There are 3 ways to turn a row about zero (a turn may also mirror it). The second row of each pair is the first, turned, with some noise. The first 27 pairs use one turn. New pairs use 2 turns, one after the other, and a turn may come again.
(in the rows, 128 means zero)
Known pairs, each followed by its turns in order:
[168 143 141 110 176 135  87 156]
[ 94 121 168 177 126  91 146 117]	K150

[141 134 180 134 109 178 112  84]
[ 86  70 113 131 167 146 125 158]	K150

[178  97  80 178  72  65 135 154]
[ 74  54 143  94 116  83  72 158]	K795

[ 90 136 169 103 133  45 144 146]
[127 107  56  91 170 149  86 122]	K128

[125  87 112  67 156 145  81 118]
[ 70 156  93 144 129 157 179 121]	K795

[160 122  98 177 133  99  74 110]
[ 92 101 135 106  84  68 146 112]	K795

[150 183 102 130  86 107 106  88]
[168 129 143  89 123 112 157  65]	K128

[114 139 126 136 119 190  81 113]
[ 90  84 144  92 161 124 148 113]	K150

[155 149 157 128  94 128 124  89]
[145 112 153  95 132 157 162 110]	K128

[128 186 108 164 118 119  78 138]
[149  93 149 125 119  81 109  73]	K128

[102 179 101 120 137 155 125  84]
[163 105 142 155 115 153 164  82]	K795

[111 128 189 122  74 133 162 145]
[115 145 134 116 144 174  98 195]	K150

[124  94 151  97 144 164 120 102]
[124 166 110 114 120 167 164 138]	K795

[187  94  67 151  98 128 116  85]
[128  87  80 107  97  81  75  88]	K150

[ 91 100 154 117 113 214 172  90]
[144 157 159 164  82 211 132 166]	K128

[149 103 148 140 164 122  90 101]
[131  72 138 167 116 127 134 111]	K150

[103 108 139 183 153 158  94 140]
[150  74 173 103 129 117 159 138]	K150

[154 198 152 181 108 107  84 130]
[151  64 175  94 147 101 114  81]	K128

[168 175 100 138 147 138 169 144]
[122 161  96 134 132  65 149 150]	K150

[137 143 113 192 121 143 138 154]
[141 122 149 107 100 107  76 102]	K795

[111 111 188 127 128  80 122  97]
[145 148 141 130 133  99 164 195]	K795

[154 121 132 134 134 153 115 102]
[128 130 122  93 114 134 153 115]	K795

[111 106 118 106  80  63 147 138]
[147 144  69 133 182 142 139 100]	K128

[106 167 139 112  74  84 178 134]
[202 126  86 107 164 151 124 117]	K128

[115 131 119 137 109 147  94  76]
[122 138 155 130 100 150 137  78]	K128

[113 130 148 126 117  63 105 135]
[114 124 147 156 147  80 140 166]	K795

[ 65 155 196 178 153 143 103 102]
[132  74 144 119 140 183 207 165]	K150

New pairs. What belongs after each?
[118 133 129 171 137 102 181 100]
[100  85 103 104 141 136  87 104]	K150 K795

[146  94 111 164 121 121 170 103]
[113 127 132 135  94  89  91  93]	K150 K150

[140 111 109 152 138 144 110 179]
[127 124 114 119 102 135 115  70]	K795 K128

[ 46 115 107 119 142 140 113 154]
[134 117 140  74  94 165 155 176]	K150 K128

[147 128 134 146  98 119 169 143]
[135 129 138 167 133  88 137 141]	K128 K150

[177 115  86 178 115 190 149  72]
[ 86 115 144  93 162 216 167 153]	K795 K795

[108 106 124 135 103 144 146  79]
[114 131 145 114 163 124  89 160]	K795 K150

[147 181  81 128 110 112  90 144]
[ 80 163 130 105 146 176 103 111]	K795 K128

[170 128 147 138 111 110 109 128]
[140 159 136 161 125 152 123 110]	K795 K150

[132 208 148 105 138  97 131 104]
[174 112  97 187 109  90 115 142]	K795 K150

[152 103 147 140 187  81 100 145]
[104 156 127 208 120 128 141 147]	K128 K795

[116 113 100 155 108 100 188 174]
[109  86 195 112  93 125 121 103]	K795 K150

[134 160 156 127 123 118 118 103]
[147 117  92 115 144 121 121 151]	K795 K795

[127 106 152 122  98 133  99 131]
[144 106 105 121 112 142 103 146]	K795 K128

[125 133  89 166 188 128 146 151]
[112 136 151 159 158  60 140 128]	K128 K795

[166 123 119 124  99 126  96 183]
[197 128 116 144 101 123 117 137]	K128 K150

[181 153 154 124  83  64 133  98]
[117 134 147  27 106 124 126 110]	K150 K150

[132 145  94 137 144 134 125 135]
[135 115 118 106 151 125 127 106]	K128 K128

[ 95 113 125 172 139 141 148 173]
[129  81 145 128 121 116 139  70]	K795 K128

[107  75 129 106 151 119 119 123]
[132 160 137  77 127 118 149 142]	K795 K150

[175 147 117 156 118 108 115 146]
[142 129 128 158 108 164 114  88]	K795 K150

[165  80 187 140 144 204 127 116]
[ 54 193 101 130 178 120 133 104]	K795 K150

[123 125 119  94 192  99 156 140]
[ 87 112 136 184 160 122 118  99]	K128 K795

[156  88 152 138 128 110 203  83]
[129 115  96 180 132  78 187 161]	K795 K128

[126  78  97  90 124 110 154 175]
[ 97 163 149 167  88 127 111  85]	K795 K795

[129 132 154 148 107 179  88 102]
[134  88 123 117 157 162 100 170]	K128 K150

[ 74 138 134 124 140 141 137  98]
[145 131 109 145 176  97 128 127]	K150 K150

[168 144 112 144 132  97  93 148]
[119 112 121 171 114 114 149 173]	K795 K795

[143 161  94 109 116 130 109 120]
[125 140  82 139 111 140 104 128]	K128 K150

[150 102  95 100  87 102 122  87]
[179 141 165 113 168 142  98 134]	K795 K150

